There are 2 nested groupings, the coarsest first. Each group lies inside one group of the grouping before and may be the whole of it. The rows also spread widely along 7 directions, which tell nothing about the answers.
(in the rows, 128 means zero)
Known rows, each followed by its group in each grouping:
[138 152 125 142 106 120 105  99  55 147 154  69 111 114 161 130 104  77
 155 150 133 127 110]
tasi kir
[112 106 136 140 110 117 114  81  98 141 140  69 129 119 108 120 103  48
 141 135 165 127 132]
nudi Dor
[147 114 145 145 108 115 132  98 110 131 142  83 176  93  82 111  84 118
 156 104 162 111  40]
tasi veke
[126  93 157 161  84 135 105 129  92 143 153  81 119 147 100 129 115  58
 102 125 122 139 170]
nudi Dal
[138 117 123 161 117 157 124 156 113 136 172  80 126  97 108  90 128  94
  95 119 102 137 112]
nudi paz
[138  50  95 160 103 161 115 146 142 119 176  92 148  72 109 127 124 119
 165 125 131 166 105]
tasi bosa
[128  69 134 166 121 158  89 127  94 121 170  41 116 100 119 102  70  46
 137 108 134 155 103]
tasi Das
[157 116 107 150 120 143 117 145 105 127 186  97 148  75 134 124 124 122
 162 124 128 143  57]
tasi kir
[177 124 128 137 154 144 118 143 109 116 196  90 139  82 125  96 112  76
 130  93 144 135  32]
nudi Dal
[149 133 189 164 110 133 100 123  62 134 153  63 120 137 121 112  71  70
 116  93 123 124  79]
tasi veke
[125  72  82 153 108 153 106 138 113 140 185  68 122  73 130 113 125  84
 147 157 115 167 135]
nudi Dal
[120  93  81 154 112 143 130 126 113 154 180  81 147  50  93  92 112 121
 141 169 121 141  93]
nudi Dal
[143 140 101 138  91 108 123  86  82 145 155  87 156  68 143 126 107 136
 185 169 143 131  70]
tasi veke
[160 154 123 154 144 143 122 140  98 133 197 101 134  65 137  95 135 105
 122 115 116 133  40]
nudi Dor
[150 161 100 141 137 133 136 121  98 141 171  88 133  74 140  91 131 100
 122 139 122 126  70]
nudi paz
[132  87 128 154  91 127 115 116  91 153 162  89 149  79  71 114  84 109
 143 149 145 127 100]
nudi Dal
[144  85 164 151 127 136  97 107 108 113 150  40 135 130 110 113  65  37
 149  83 158 135  76]
tasi veke
[134 121 156 163 102 138 111 129  86 147 167  96 130 107 103 121 111  87
 117 118 122 127 113]
nudi Dor
[143  68 140 158  97 148  90 138 112 114 163  70 128 122 117 139  98  65
 156 103 146 155 121]
tasi kir
[134  98  85 146 105 131 127 113 118 140 167  83 156  67 112 126 120 132
 178 154 145 141  79]
tasi kir

New rows, each followed by its group in each grouping:
[143  64 114 167  96 166 107 159 137 118 182  89 150  86 105 131 126 116
 152 108 128 160  94]
tasi kir
[118  53 138 167  89 139  85 107  91 136 153  41 135 112 104 126  55  60
 170 130 147 150 120]
tasi veke
[102  97 137 139 103 102 144  78 118 152 118  69 154 128  52 102  95  77
 116 134 168 110 132]
nudi Dal
[119 118  96 160 110 148 111 127  85 152 169  66 105  89 136 102 116  81
 115 167 100 146 151]
nudi paz
[123 121 142 165 113 142 125 132 103 147 156  72 143 101  91  95  98 104
 120 116 120 124  89]
tasi kir
[147 130 139 138  81  96 110  95  69 150 156 122 159  84  99 149  94 127
 167 144 170 114  75]
nudi Dor
[148 116  96 159 140 147 120 123 118 120 174  66 139  71 142  92 126  87
 136 123 129 146  69]
tasi Das
[142  76 166 146 101 123  98 102 109 108 141  59 142 144 115 138  83  46
 163  89 166 145 107]
tasi veke
[108  94  98 154 113 147 115 118  94 152 164  53 113  90 122 103 111  68
 128 164 116 149 149]
nudi Dal
[173 113  93 137 142 141 121 139 120 119 199  95 150  57 129 110 131 105
 147 124 141 147  43]
nudi Dal
[113  62 141 148 121 134 105 108 126 125 142  58 136 125  86 118  97  30
 132 108 167 140 141]
nudi Dor
[173  92 155 158 110 133 100 130 105 115 175  94 161  84  83 123  68 100
 158  80 171 128  27]
tasi Das
[143 144 132 152 132 136 138 112  88 140 165  89 145  75 105  91  94 121
 134 125 134 108  37]
tasi bosa
[147 123 123 131 103 105 137  86  99 137 146 104 167  85  99 133  98 127
 180 135 173 117  58]
tasi bosa
[120  86  80 145 111 131 126 107 132 135 157  68 151  74 116 121 119 109
 182 152 157 142  97]
tasi kir
[124 108  79 152  89 131 123 123 104 151 164  95 143  67 117 117 133 127
 147 174 123 145 129]
nudi paz
[135 147 101 125 120 105 127  85  93 136 149  75 139  87 128 108 111  80
 150 151 164 120  93]
nudi paz
[103 109 144 144 103 112 131  86 103 153 128  63 137 134  67 101  88  67
 110 141 154 111 143]
nudi Dal
[124 155 117 139 128 126 128 101  87 147 147  62 115 105 126  90 110  67
 110 144 128 117 116]
nudi paz
[142 122 125 143 106 122 110 108  87 140 164  98 137  91 118 125 111  94
 142 131 147 127  96]
nudi Dor
[176 140 159 154 122 140 115 139 100 116 172  89 138 110 143 114 121  97
 130  86 117 134  54]
tasi veke
[116 114 137 166 124 144 124 109 118 133 137  43 127 124 110  85 110  54
 104 110 135 134 128]
tasi Das
[128  86  97 154 135 157 127 121 116 133 172  63 139  65 118  95  99  99
 155 136 129 143  75]
tasi bosa
[120  90 100 169 146 175 135 154 142 136 181  60 148  67 101  77 119 102
 124 118 106 141  72]
tasi kir
